The same things were measured in two ways. Each way mixes the same 13 hidden numbers, adds some noise and spreads widely along 7 directions of its own, which tell nothing about the thing.
In the rows, 128 means zero.
Some things both ways: the first way, then the second way.
[ 84  82 129  98  60 143  89 165  88 120 193 154 117 127 144 173 133 143
 128 141  98]
[ 92 110 117 136 144 136 111 138 146 126 130 140 137 168 117  74 111 152
 121 117 125 116 139 121 137 110 104]

[106 175 147 159 161 110 139 110 146 108 177 122 182 150 111 139 139 132
 126 153  86]
[143 137 106 134 133 151 105 126 160 132 107 125 160 117 125  85  89 181
 141 105 114 153  95 118 119 101 111]

[112 161 154 102 112 111 143 143 110 135 139 130 119 161 130 132 147 137
 128 143 121]
[ 94 100  97 117 129  87 143 141 108  63 159 102 109 160 128 112  64 153
 101 137 130 149 101 135 149 139 142]

[137 142 150 152 121 152 152 107 164 128 126  82 156 164  85 132 108 155
 182  91 146]
[121 129  91 166 123 149  96 137 170 131 135 122 173 100 134  17  86 211
 196  65 120 198  95  98 153  26 127]

[125 148 123 107 103 147 107 124 102 109 181 142 161 148 120 147 131 122
 104 154 142]
[185 127 141 144 187 169 153 122 156 208  80 193 149 128 131 170 177 115
 143 133 142 105 173  78  75 111 106]

[210 142 155  95 147 126 129  91  81  63  99 129 150 148 146 113 145 114
 115  49 119]
[140 120 150 125 139 134 134 105 122 199 115 145 162 168 140 135 182  81
 123 166 132  93 187  98 154 156  99]

[122 144 197  98 202 135 120 134 143  87 121 124 135 185 134 130 102 171
 134 159  93]
[154 147 144 143 144 121 200 131 164 221  76 103 111 159 138 190 147 100
 121 158 127 132 210  86 112 171 122]

[109 110 150 158 180 159 122 141 125 103 130  86 159 111 151 119 133 141
 128  88  98]
[142 124 117 107  89 166 122  83 153 188 124 180 171  81 125  80 115 152
 172  88 116 132  83 105 190  69 122]

[135 152 109  99 108  95 102 141  80 132 181 136 127 108 141 150 178  62
 103 165  76]
[172 169 105 185 104 157 130 121 149 201  86  82 214  87 163 145 204  92
 212  81 139 178 167 114  93  24 129]

[154 209 134  99 159 104 124 128  93 123 163 108 174 111 118 119 156  95
 108 145  81]
[163 132 147 157 144 122 196 133 158 248 107 116 124 130 141 137 158 107
 144 151 131 133 171  69 156 154 118]

[ 91 155 177 134 130 139  96 128  86  55 162  90 171 131 108 141 145 155
 167  80  81]
[147 104  90 121 141 135 131 123 153 127 140 163 125 152  93 101 130 172
 131 124 104 113 131 134 106  98 121]

[132 149 144 200 156 115 165 129 175 109 131 143 203 142 137 106 149 127
 114 100 127]
[125 121 128 139 154 145 120 120 136 156  83 116 182 178 143 114 123 147
 108 140 116 126 153 106 103 123 102]

[147 126 156 123 193 117 147  94 117 114 109 120 128 155 152 119 112 130
 113 142  88]
[155 112  83 156 151 101 143 156 167 142 120  83 128 155 119 113 122 168
 123 123  96 152 136 114 103 126 106]

[133 202 109  96  78 106 134 107  89  88 164 165 163 122 114 118 170 136
  81  90  79]
[156 144 101  98 126 127 112 102 111 102 129 104 114 123 123 206 167  77
 102 109 157 115 120 164  89 115 129]

[135 148 124  90  74 106 120 165  99 166 120 175 141 106 123 118 166 142
  96 129 107]
[111 120 148 105 114 144 137  77 119 121 132 185  90 133 116 183 147 125
  80 155 130 127 143 106 136 153 132]

[136 154 157  84  64  96  81 131  93 117 164 152 157 182  89 167 148 193
 122  97 144]
[ 82 160 110  94 146 192  24  41 150 124  60 154 161 114 116 113 133 175
 106 129 128 143 134 140  74  95 120]

[177 186 132  83 131  91 159 101  76 146 168 151 128 180 138 150 157 123
 114 152  88]
[147 156 119 131 145 152 107 105 116 123 109 112 180  92 137 144 149 151
 139  89 149 164 112 123  88  83 123]

[106 215 171 161 176 108 140  99 128  74 125  93 196 136  96 103 137 150
 131  96  68]
[117 144 105  93  84 134 105  95 121 135 113  81 152 112 132 125 125 132
 166 101 137 152 116 148 134  79 168]

[160 103 112 117 111 140 169  87 104 144 112 162 109 111 159 142 109 101
 114 154  97]
[142 155 122 115  94 128 134 160 116  80 139  94 116  98 133 214 162 111
 136 109 152 130 120 142 102 133 126]

[109 136 135 162  94 138 128 137 161 110 159 102 140 112 116 161  85 138
 138 125  97]
[101 175 138 114 104 169 110 121 137 124 105 103 112 115 123 198 149 100
 139 129 153 111 141 155 103 132 135]

[112 162 152  87 111 132  85 137  65 109 145 131 172 130 102 138 150 143
 126 102 123]
[136 140  98 122 150  87 146 136 147 170  87  82 115 154 131 160 144 108
 118 146 136 127 189 118  89 135 120]

[172 138  61 132 109 122 160 131 102 172 117 171 127  92 146 104 118  67
  73 132 105]
[130 134 140 117 121 162  77  82 113 106 135 205 148 105 112 115 128 137
 136 118 143 132 106 119 128  98 126]

[ 86 139 156 190 158 138 167 166 191 125 151 143 174 194 109 119  84 207
 158 106 111]
[138 158 102 133 164 131 128 103 139 131  83 112 137 136 110 190 135 143
 120  95 131 145 162 132  53  85 118]

[159 169 145 119 134 132 115 125 102 146 129  83 147 118 121 152 144  99
 123 135 127]
[118 139 151 147 139 136 149 137 141 197  94 109 158 143 154 113 123 125
 153 135 144 140 166  81 149 128 122]

[132 179 142 135 134 133 165 112 148 123 120  87 131 131 103 123 113 107
 134 119 112]
[109 151 138 128 127 138 151 141 131 137 110 155  99 128 116 167 109  83
 117 156 155  90 138 142 107 149 124]

[135 123 140 112 131 115 117 108 111 112 168 143 163 125 119 142 135 110
 140 170  93]
[143 115 120 153 130 122 145 155 139 136 142 134 131 130 139 156 159 128
 161 130 128 138 148  89 138 114 117]

[171 177 138 112 106 113 165 107  59  97 125 160 120 144 140 137 130 131
 113  97 116]
[105 152 126 112 151 130 135 121 137 194  80  69 164 180 127 129 144 134
 142 126 135 104 196 129 103 113 121]

[110 151 182 111 152 145  89 135 126  13 222 106 161 214 122 145  74 155
 112 130  84]
[148 149 105 126 122 133 123 104 141 140  98  71 110  97  97 166 113 135
  95 144 101 147  77 174  89 189 143]

[135 106 190  82 181 131 130 123 110  46 149 169 176 141 150 104 182 155
 157 108  49]
[129  95 104 147 118 104 167 133 122 115 153 122 128 168 135 139 128 118
 103 120 116 137 134 116 144 103 115]

[140 121 139 115 145 144 124 116 119 106 154 117 141 146 143 125 104 125
 105 147  89]
[152 100 104 154 140 111 139 141 124 111 151 106 114 131 124 151 134 136
 124 107 120 154 101 117 122 115 134]

[131 169 168 160 192 152 184  93 152  78  86 126 144 154 136 111  96 119
 126 120  82]
[122 140 139 110 124 119 133 146 106  87 110 112 135 185 123 140  77 114
 107 134 151 110 143 148  89 129 136]

[167 125 150 139 187 137 175 126 149  87 148 158 145 209 121 101  69 144
 152 100  57]
[103 167 155 136 128 132 128  99 114 140 100 127 127 123  85 173 127 108
  99 140 122 128 155 154 105 196 118]

[135 121 195  88 143 137 136 107 155  45 169 154 154 216 122 136  98 169
 153 140 118]
[ 91 130 141  99 117 174  90  87 102  76 122 194 131 115 125 147 101 127
 101 157 149 116  88 141 118 130 141]

[ 85 133 146 180 158 154 130 184 147 109 155 121 159 171 132 120 111 110
 159 124  95]
[ 82 155 196  95 122 180 130  77  80 139  81 212 176 136 104 160 124  90
 128 165 158  98 184 145 106 178 158]

Other things, the second way, with their names:
(64): [132 158 128 100  55 149 126 109 126 116 137 203 176  77 109 107 103 143
 182 120 125 124 110 135 163 104 121]
(241): [106 122 150 118 141 154 151 100  86 124 109 168 165 148 131 197 127 104
 132 133 145 107 141 122 118 113 140]
(404): [132 131 121 107 170 148 116 109 113  77 146 178  71 102  92 252 143  93
 116 103 159 105 107 148 108 153 129]
(213): [149 171 144 121 120 177 146 117 159 153  86 129 109  98 118 189 144 134
 107 140 135 131 132 131  75 164 130]
(640): [133 145 101 114 112  97 184 172 152 127 117  53 138 140 119 166 104 137
 155 126 108 146 164 147 149 206 123]
(156): [179 135 124 171 147 145 160 121 158 194 101 142 133 130 131 123 161 107
 116 129 133 140 156 106  83  99 119]
(406): [152 113 125 178 134 102 145 147 112 172 140 108 180 159 152 123 180 100
 142 139 123 123 158  91 140  99  88]
(87): [ 93 124 145 122 121 193 122  83 135 167 107 196 152 102 129  73  97 143
 135 136 142 128  94 117 148  98 151]
(224): [132  94 122 176 169  93 182 172 143 195 133 131 138 168 127 108 139 123
 140 153 111 109 170  82 153 147  91]
(119): [115 145 111 111 132 147 124  98 155 146  86 139 105  89  98 102  57 177
 100 110 128 147  67 140  95 117 148]
(470): [135  93 143 124 185 119 149 138 129 169 128 179 123 202 133 147 133 102
 118 155 141  67 176  77 151 142  89]
(412): [132 128 143 123 109 179 106  84 111 117 137 174 118  74 136 193 172 107
 108 142 142 130  74 120 131 134 134]
(608): [ 89  99 116 102 132 129  93 144 127  49 167 123 111 156 120 113  72 180
 125 132 119 133  87 125 178 172 126]
(558): [139 167 115 144  99 171 119  94 160 169  83  85 173  81 140 119 126 143
 153 113 117 191 115 134 119 119 143]
(179): [138  95 111 134 146 127 116 128 125 124 147 184 154 137 140 119 142 147
 147 105 133 122 124  79 145  58  99]
(504): [ 93 108 139 131 105 146 138 105 139 132 146 222 103 107  88  92  74 153
 140 133 113 130  99 115 178 133 141]
(474): [124 150 108 133 124 103 155 143 143 137 113  68 136 142 146 167 133 137
  99 162 112 137 151 115 133 179  85]
(188): [132 149 105  97 105 125 112 110  98  51 143 123  95  97 108 226 123  94
 120 134 144 131  91 178 100 152 154]
(537): [164 120 129 184 151 161 145 125 110  94 147 156 150 118 122 167 155 129
 155  94 139 178 125 119  79  70 157]
(4): [127 129 115 140 161 103 140 139 152 140 122 123 124 176 125  85  80 161
 126 127 132 144 161  94 135 114 108]
(176): [128 110 112 161 187 120 158 179 168 158 101 107 110 213 126 110 109 126
  99 124 136  97 177 111  80 107  93]
(128): [131 144 107 119 107 106 104 133 135 125 142 118 151 120 113  87 105 153
 137 120 115 123 104 133 159 130  90]
(364): [ 71 129 134 151 147 161 138 166 161 151  95 123 146 141 106  54  39 166
 149 123 123 125 109 141 137 156 132]
(253): [106 131 134 136 149 156 130 124 140 133 116 172 111 156 105 131 133 131
  88 157 135  90 148 131  87 130 107]
(120): [147  93 116 107 150 167  84  95 117  41 160 214 135 132 148 166 140 149
 135 122 145 157 118  87 140 101 129]
(187): [148 145 129 139 141 119 146 138 137 145 135 114 148 141 124 126 125 143
 128 138 122 133 146 109 145 160  91]
(5): [168 126 128 124 124 137 136 122 147 138 151 116 136 160 141 114 150 144
 163 134 131 164 174  93 153 126 144]
(419): [106 121 130 104 114 126 118 108  99  94 161 115 128 138 149 135  97 127
 142 121 155 150 104 113 189 117 149]
(212): [123 170 131  96  91 155 115 108 105 109 131 113 148  72 132 217 152 115
 178 118 148 132 109 140 145 133 141]
(81): [127 135 133 170 102 153 127 129 157 150 153 141 153 120  98  59 147 182
 146 110  96 157 136 116 147 117 107]
(339): [110 112 115 132 147 122  82 107 115 114 132 126 154 159 140  96 118 142
 143  98 144 149 132 100 138  54 126]
(583): [132 108  98 136 113 106 139 166 149 112 130 134 134 156 132 127 162 157
 143 141 111 134 180 101 104 107 111]
(592): [116 141 124 133 153 147 109  71 138 158 115 130 112 150 122 182 191  89
 101 166 128 132 192 125 120 160 117]
(600): [153 177 134 139 108 175 146 108 146 199  72 101 191  86 143 123 125 125
 193 117 141 166 134 126 106  92 163]
(244): [146  86 110 145 156 127 167 145 138 121 145 151 155 160 139 115 103 167
 128 132 106 141 120  89 153 130 107]
(479): [144 133 123 116  99 158 114 108 110  59 139 150 111  84 115 169 132 137
  97 127 140 156  70 156  81 135 158]
(32): [166 126  91 151 136 154 133 136 154 138 139 122 142  95 137  99 128 166
 138 117 126 148  68 120 109  77 121]
(638): [ 90 117 138  77 133 181 119  96 140 125 134 188  99 138  97 152 140 137
 110 159 131  80 137 143 146 184 132]
(452): [155 117 127 148 172 162 145 135 171 210 112 146 191 140 136  68 116 157
 184  96 122 135 149  80 173 113  99]
(20): [ 93 140 141 106 111 144 130  92 121 135  92 163 130 101 106 179 109 111
 118 136 126 128 129 137 135 177 137]
(13): [132  93 133  94 160 103 116 107  75  74 164 193  89 159 117 201 135  67
  70 159 159  76 116 127 136 170 113]
(459): [132 111 129 109 191 139 165 137 144 112 128 204  86 161 101 176  92 144
  72 179 126  81 134 113 116 212  92]
(242): [158 140 122 121 124 170 106  97 136 108 129 189 128 103 105 139 134 140
 131 133 131 131 108 133  97 114 132]
(410): [118 144 123 140 129 141 107 118 139 139 126 125 144 128 131  86 120 131
 140  97 151 152 137 118 133  81 124]
(255): [153  93 103 137 150 105 133 164 143  91 160 164 102 160 124 106  84 155
 125 138 124 123 104  98 138 118 107]
(363): [116 104 138 104 120 155 109  96 121 132 124 179 146 110 113 116  94 153
 128 117 118 121  75 115 163 137 130]
(497): [120  96 146 125 126 124 158 144  84  74 152 172 114 142 121 203 130  99
 114 135 142 110 119 123 125 151 140]
(526): [168 129 152 131 121 133 170  95 145 202 122 149 136 127 134 121 128 132
 120 163 114 149 144  76 174 176 121]
(238): [126  89 138 156 149 142 144 128 142 186 145 157 122 153 132 121 157 117
 150 119 127 114 142  78 174 101 118]
(539): [142 154 136 144 131 145 135 123 130 183  94 103 158  85 133 117 155 112
 136 113 154 153 129 127 101 126 137]
(335): [151 138 110 120  89 129 120 103 131 129 119 127 156  92 124 147 133 140
 145  92 114 160 106 125 136 106 125]
(516): [173 124 120 153 149 120 173 137 142 140 132 139  92 145 110 188 157  87
 104 161 123 127 162 128  96 181 124]
(409): [120 125 147 148 121 150 137 133 129 159 125 120 165 155 147  87 169 135
 158 121 148 155 187  96 122  84 146]
(607): [142 125  88 146 143 135 129 151 177 158 126 110 117 125 113 144 158 128
 138 125 105 110 131 134 129 150  89]
(157): [ 67 114  82 130 120 131 105 154 149 122 115  75 150 141 122  88 146 164
 153 114 117 129 142 154 109  96 134]

Some of these things the first way, each followed by its name:
[137 163 186  65 167 124  94 152 107  42 192 162 174 195 127 131 136 153
 133 143  86]
(526)
[147 161 132 127 120 137 134 110 124  94 127 105 129 147 111 123 104 112
 117 108 120]
(188)
[167 136 160 132 105 135 142  98 121  93 148 106 116 194 112 168  83 145
 156 114 152]
(212)
[135 145 112 169  87 197 135 173 149  90 135  97 140 135 132 125  87  82
 121  85 203]
(600)
[162 203 142  80 177 113 135 106 101  94 138 118 173 112 127  98 176  94
 109 119  48]
(156)
[153 120 153 107 103 156 156  94 139  45 151 191 157 205 112 121  85 177
 126 101 163]
(470)
[106  61 152 150 118 151 102 140  98 163  73 106 142  84 146 143 136 116
 159 105 137]
(583)
[120 125 125 123 106 130 159 123 144 108 153 204 157 196  94  92 123 147
 114 137 137]
(20)
[204 174 105  85 151  93 161  74  74 126 122 192 167 100 126  97 162  95
  85 140  71]
(339)
[111 140 121 150 111 154 158 110 150 100 185 113 125 159 112 138 104  95
 136 171 122]
(364)
[177 110 151  56 169  86  97 151 111 114 119 133  86 166 173 133 114 156
 108 122  66]
(592)
[127 106 137 120 123 107 119 101 119 117 152  94  95 157 143 159 112 142
 116 130  98]
(607)
[121 124 121 138  60 173 118 160 124 104 140 145 188  97 120 120 138 119
 156  73 132]
(409)
[125 162 160 108  98 115 148  84 118 107 153 138 109 237 102 140 108 169
  88 159 134]
(363)
[167 150 144  95 104 155 108 127  82  92 169  62 141 100 151 162 147  92
 131  97 137]
(32)
[ 98 137 123 159 124 125 152 127 142 139 161 145 161 131 124 115 140 100
 113 179  89]
(497)
[124 150 186  72 135 142  77 120  95  46 181 102 135 182 112 167 115 149
 152 133  83]
(242)
[150 146 144  94 102 122 113 140  70 145 134  87 110  88 145 163 153 102
 129 114  87]
(253)
[147 164 121 190 133 115 211 131 169 120 137 171 176 149 127  82 145 108
 119 121 141]
(241)
[ 89 157 121 143  77 137 135 153 157 127 164 133 160 141 121 124 119 123
 107 138 111]
(479)
[ 68 172 152 164 132  90 130 154  99 156 151  97 115 139 106 161 158  99
 162 149  76]
(64)
[145  75 147  97 139 157 107 141  97  62 185 175 166 131 169 135 178 109
 145 143 133]
(244)
[153 112  98 103  67 129 102 118 135 151 110 164 141 123 122 136 172 130
 101 142 181]
(120)
[ 99 158 156 151 125 115 129 124 132 122 143 128 161 176  96 128 142 160
 123 117  98]
(335)
[134 142 135  90  57 114  84 147 116 123 204 115 150 138 123 166 144 128
  98 147 119]
(412)
[164 161 113 124 119 148 128 135 122 116 163 105 150 115 121 121 154  72
 135 143  90]
(537)
[ 54 223 155 141 121 131 129 154 142 120 206 102 199 159  71 127 126 172
 123 144  97]
(119)
